The rows of each matrix lie in a flat space through zero, up to rounding. After each matrix: how many dimensions does the smallest such space have?
(in the rows, 100 means zero)

[[155,84,70,56,126,117,136,64,107,114,125,110,85,44,87,112,89,93],
[84,16,98,121,111,92,66,89,146,67,115,69,96,138,136,128,115,101],
[70,98,121,151,71,66,101,115,109,95,96,88,70,134,110,72,115,116],
[56,121,151,118,85,70,130,136,132,113,86,121,107,109,79,42,123,132],
[126,111,71,85,98,139,69,98,30,89,111,88,99,59,127,173,60,49],
[117,92,66,70,139,90,140,86,108,120,110,91,96,70,102,127,74,106],
[136,66,101,130,69,140,104,96,61,123,114,90,84,79,95,118,104,84],
[64,89,115,136,98,86,96,74,139,130,90,55,95,140,93,97,117,130],
[107,146,109,132,30,108,61,139,25,83,75,141,117,118,81,83,94,82],
[114,67,95,113,89,120,123,130,83,102,126,105,89,70,116,113,94,87],
[125,115,96,86,111,110,114,90,75,126,86,104,109,90,79,101,96,100],
[110,69,88,121,88,91,90,55,141,105,104,83,85,135,86,85,121,123],
[85,96,70,107,99,96,84,95,117,89,109,85,104,121,116,118,89,104],
[44,138,134,109,59,70,79,140,118,70,90,135,121,103,94,77,96,109],
[87,136,110,79,127,102,95,93,81,116,79,86,116,94,98,118,89,94],
[112,128,72,42,173,127,118,97,83,113,101,85,118,77,118,129,81,83],
[89,115,115,123,60,74,104,117,94,94,96,121,89,96,89,81,97,107],
[93,101,116,132,49,106,84,130,82,87,100,123,104,109,94,83,107,96]]

10

[[105,109,107,99,91,80,130,72,136,110,98,107,105,114,96,110,88,109],
[109,96,98,91,96,81,120,96,151,98,91,95,102,105,95,121,92,95],
[107,98,89,100,153,108,126,107,99,89,119,92,75,87,98,86,125,73],
[99,91,100,103,123,85,112,105,108,85,104,98,98,87,86,107,106,100],
[91,96,153,123,118,92,67,90,71,82,124,80,112,53,101,85,99,131],
[80,81,108,85,92,115,87,84,87,134,85,102,103,133,141,123,108,100],
[130,120,126,112,67,87,74,109,144,65,101,88,129,62,89,99,75,125],
[72,96,107,105,90,84,109,137,106,126,99,87,93,96,93,83,98,120],
[136,151,99,108,71,87,144,106,112,137,99,97,65,74,74,69,100,105],
[110,98,89,85,82,134,65,126,137,86,98,80,112,113,132,95,92,73],
[98,91,119,104,124,85,101,99,99,98,102,103,90,79,84,107,111,101],
[107,95,92,98,80,102,88,87,97,80,103,71,117,93,114,107,81,103],
[105,102,75,98,112,103,129,93,65,112,90,117,90,109,107,114,122,106],
[114,105,87,87,53,133,62,96,74,113,79,93,109,114,135,111,93,94],
[96,95,98,86,101,141,89,93,74,132,84,114,107,135,170,122,131,107],
[110,121,86,107,85,123,99,83,69,95,107,107,114,111,122,86,98,113],
[88,92,125,106,99,108,75,98,100,92,111,81,122,93,131,98,95,122],
[109,95,73,100,131,100,125,120,105,73,101,103,106,94,107,113,122,107]]

10

[[99,107,87,121,82,72,103,90,108,77,137,85,133,96,83,73,87,120],
[107,95,100,156,86,130,65,100,125,98,102,124,116,113,78,112,126,95],
[87,100,72,74,99,94,108,106,119,93,87,90,85,124,109,98,81,102],
[121,156,74,144,100,86,81,123,127,98,131,79,136,108,100,118,165,93],
[82,86,99,100,75,111,95,74,86,124,106,97,97,104,100,80,106,97],
[72,130,94,86,111,83,117,104,63,106,81,113,85,110,93,115,81,98],
[103,65,108,81,95,117,76,104,99,93,67,79,76,113,82,110,91,114],
[90,100,106,123,74,104,104,99,91,76,103,124,91,113,90,119,74,126],
[108,125,119,127,86,63,99,91,96,98,112,99,122,93,98,80,98,87],
[77,98,93,98,124,106,93,76,98,112,65,126,85,94,119,60,129,53],
[137,102,87,131,106,81,67,103,112,65,140,61,121,105,103,85,69,116],
[85,124,90,79,97,113,79,124,99,126,61,32,84,109,134,104,138,107],
[133,116,85,136,97,85,76,91,122,85,121,84,74,100,122,121,108,117],
[96,113,124,108,104,110,113,113,93,94,105,109,100,70,94,106,102,117],
[83,78,109,100,100,93,82,90,98,119,103,134,122,94,97,97,108,100],
[73,112,98,118,80,115,110,119,80,60,85,104,121,106,97,109,134,128],
[87,126,81,165,106,81,91,74,98,129,69,138,108,102,108,134,136,96],
[120,95,102,93,97,98,114,126,87,53,116,107,117,117,100,128,96,116]]

15

[[96,95,96,103,100,106,104,105,104,113,99,113,91,97,92,104,101,112],
[95,173,77,130,108,108,40,83,89,66,73,80,121,157,83,151,115,75],
[96,77,99,98,98,107,118,111,108,125,105,122,82,84,92,95,98,122],
[103,130,98,106,103,95,76,88,91,73,93,78,118,122,104,111,104,78],
[100,108,98,103,101,100,93,98,98,95,97,97,103,106,99,105,102,96],
[106,108,107,95,100,91,94,92,93,80,101,80,115,105,112,94,99,82],
[104,40,118,76,93,94,149,114,110,129,122,117,82,53,113,59,88,121],
[105,83,111,88,98,92,114,100,99,99,109,94,102,86,112,81,95,97],
[104,89,108,91,98,93,110,99,99,97,106,93,103,90,110,86,96,96],
[113,66,125,73,95,80,129,99,97,91,119,81,109,71,131,57,88,87],
[99,73,105,93,97,101,122,109,106,119,108,115,87,80,100,87,96,116],
[113,80,122,78,97,80,117,94,93,81,115,73,116,82,130,65,90,79],
[91,121,82,118,103,115,82,102,103,109,87,116,91,119,78,129,108,112],
[97,157,84,122,106,105,53,86,90,71,80,82,119,144,89,138,112,78],
[92,83,92,104,99,112,113,112,110,131,100,130,78,89,84,105,101,128],
[104,151,95,111,105,94,59,81,86,57,87,65,129,138,105,121,107,64],
[101,115,98,104,102,99,88,95,96,88,96,90,108,112,101,107,102,90],
[112,75,122,78,96,82,121,97,96,87,116,79,112,78,128,64,90,84]]

2

[[68,140,108,102,89,134,111,114,87,75,114,145,106,106,93,78,170,120],
[140,91,92,93,116,114,79,98,86,116,103,77,130,87,85,114,76,95],
[108,92,84,109,137,117,63,85,82,102,114,106,88,114,99,92,83,106],
[102,93,109,95,83,80,111,102,111,109,85,89,107,91,104,107,90,94],
[89,116,137,83,61,80,126,94,129,83,95,93,117,90,100,117,117,103],
[134,114,117,80,80,118,95,111,87,118,90,90,173,67,76,114,117,105],
[111,79,63,111,126,95,129,106,116,81,125,64,36,119,105,117,56,69],
[114,98,85,102,94,111,106,128,78,128,82,105,127,82,93,90,112,96],
[87,86,82,111,129,87,116,78,131,56,137,76,14,138,114,115,60,81],
[75,116,102,109,83,118,81,128,56,141,61,164,148,83,100,50,163,128],
[114,103,114,85,95,90,125,82,137,61,129,57,82,105,95,140,76,85],
[145,77,106,89,93,90,64,105,76,164,57,85,176,62,90,103,73,102],
[106,130,88,107,117,173,36,127,14,148,82,176,189,78,75,44,178,143],
[106,87,114,91,90,67,119,82,138,83,105,62,78,103,107,130,62,84],
[93,85,99,104,100,76,105,93,114,100,95,90,75,107,113,103,77,92],
[78,114,92,107,117,114,117,90,115,50,140,103,44,130,103,103,109,97],
[170,76,83,90,117,117,56,112,60,163,76,73,178,62,77,109,64,95],
[120,95,106,94,103,105,69,96,81,128,85,102,143,84,92,97,95,109]]

5

[[56,82,65,127,128,101,99,98,164,129,123,110,113,116,107,90,71,183],
[82,88,112,125,116,93,103,116,113,98,113,121,91,106,122,116,80,125],
[65,112,147,116,86,154,82,173,78,130,58,50,90,28,77,115,120,55],
[127,125,116,29,32,93,106,75,9,97,37,57,87,96,69,58,147,35],
[128,116,86,32,51,89,67,78,75,68,89,101,114,116,80,120,121,67],
[101,93,154,93,89,91,88,130,79,60,99,130,102,124,109,153,114,74],
[99,103,82,106,67,88,85,102,99,98,89,80,107,58,110,90,106,90],
[98,116,173,75,78,130,102,144,22,101,51,75,68,79,82,115,127,30],
[164,113,78,9,75,79,99,22,61,57,89,98,128,156,88,76,145,60],
[129,98,130,97,68,60,98,101,57,50,98,125,89,99,134,126,108,57],
[123,113,58,37,89,99,89,51,89,98,96,90,103,117,92,81,100,101],
[110,121,50,57,101,130,80,75,98,125,90,59,94,61,96,75,89,92],
[113,91,90,87,114,102,107,68,128,89,103,94,154,141,83,77,144,108],
[116,106,28,96,116,124,58,79,156,99,117,61,141,26,133,91,99,97],
[107,122,77,69,80,109,110,82,88,134,92,96,83,133,25,81,93,104],
[90,116,115,58,120,153,90,115,76,126,81,75,77,91,81,109,94,82],
[71,80,120,147,121,114,106,127,145,108,100,89,144,99,93,94,131,119],
[183,125,55,35,67,74,90,30,60,57,101,92,108,97,104,82,119,35]]

8
